All rows are made from the same 4 directions, up to rounding. Whole rows:
(in the rows, 128 means zero)
[[105 107  95 120 127 102 116 137 115 101 141 183 155 158 171 152 151 175
  136]
 [122 126  68 165 139  99 123 144 158 119 160 159 160 109 126 107 105 148
  146]
 [111 125  83 179 127 158 107 171 134 165 193 152 167 111 160  97  81 128
  120]
 [109 115  71  80 149  90  81 121 123  45 118 113 139  93 102 117 153 168
  137]
 [125 125  45 159 149  66 122 134 174  88 149 161 162  98 106 104 113 163
  162]
 [124 128 100 205 120 139 146 163 150 187 186 187 165 143 172 116  83 129
  133]]

The start of a row, then its end:
[ 91  95 145  75 110 140 105 135  62 108 126 179 140 195 212] : [186 183 176 110]
[115 116 115 191 110 137 152 161 129 186 180 218 168 182 208] : [148 108 147 131]
[146 145 163 175 117 166 158 138 140 197 144 121 120 132 132] : [116  91  85 119]
[117 119 139  75 129 134 102 118  97  93 107 104 116 127 126] : [140 158 138 116]
[140 137 110 126 142  99 129 114 154 101 113 106 121  98  83] : [111 125 126 143]
[103 120  56 141 142 139  76 162 130 111 179 125 165  81 130] : [ 86  97 144 123]
[118 125  66 179 135 117 120 157 154 139 178 166 168 111 142] : [102  92 144 140]
[135 132 138 198 112 144 168 150 145 201 165 184 147 164 173] : [134  95 116 132]
[ 94 111 115  98 123 179  71 158  78 124 161 116 145 121 168] : [121 128 138  96]
[110 124 112 128 128 173  90 156 107 141 163 109 142 104 143] : [104 105 120 105]
[171 153 168 195 120 108 208 111 181 190 113 150 110 152 109] : [134 103  92 152]
[135 136 206 105 110 195 132 125  90 173 112  81  93 141 137] : [138 130  83  94]
[131 122 158 158 109 126 169 131 125 171 133 190 134 191 182] : [167 136 135 133]
[139 141  92 146 146 112 120 127 164 113 134  96 130  74  75] : [ 87 100 116 140]
[129 140 113 116 142 159  90 135 130 119 137  55 120  61  79] : [ 79 100  98 112]
[121 119 135  54 136 108 102 101 103  60  83  94 107 121 103] : [145 177 147 126]
[106 122  76 105 144 141  68 146 117  89 152  93 145  75 110] : [ 91 116 139 117]
[133 124  85 150 138  62 149 118 165  98 124 176 146 137 121] : [136 136 162 163]
[155 152 123 165 139 122 148 122 173 146 127  93 117  85  71] : [ 90  90  92 140]
[101 106  94 117 126 113 107 142 108 103 147 177 157 152 174] : [147 148 173 130]
[114 123 105 123 132 144  99 144 117 120 149 119 141 109 133] : [112 119 133 118]
[108 109 183  42 114 157 102 113  57 100  90 109 103 167 162] : [175 188 141  99]
[123 134 147 142 119 193 112 153 108 177 158 100 128 114 143] : [107  96  94  99]
[154 152 153 160 129 150 150 125 155 169 127  86 109  99  88] : [ 98  91  79 126]
[134 129 196  70 118 150 131 102  91 121  80  89  88 149 123] : [158 166 112 110]
[141 128 176 110 118 110 164 101 122 129  88 143 104 172 136] : [169 162 130 135]
[102 114 138 117 114 181  98 155  82 151 158 138 142 147 184] : [136 127 132  98]
[117 127 155 106 120 186 100 142  91 148 138  92 120 120 142] : [121 122 107  96]
[131 122 113 162 124  88 162 127 150 136 134 194 146 166 156] : [151 133 154 152]
[110 119  80 150 132 129 106 154 131 127 169 155 161 118 151] : [112 109 148 129]
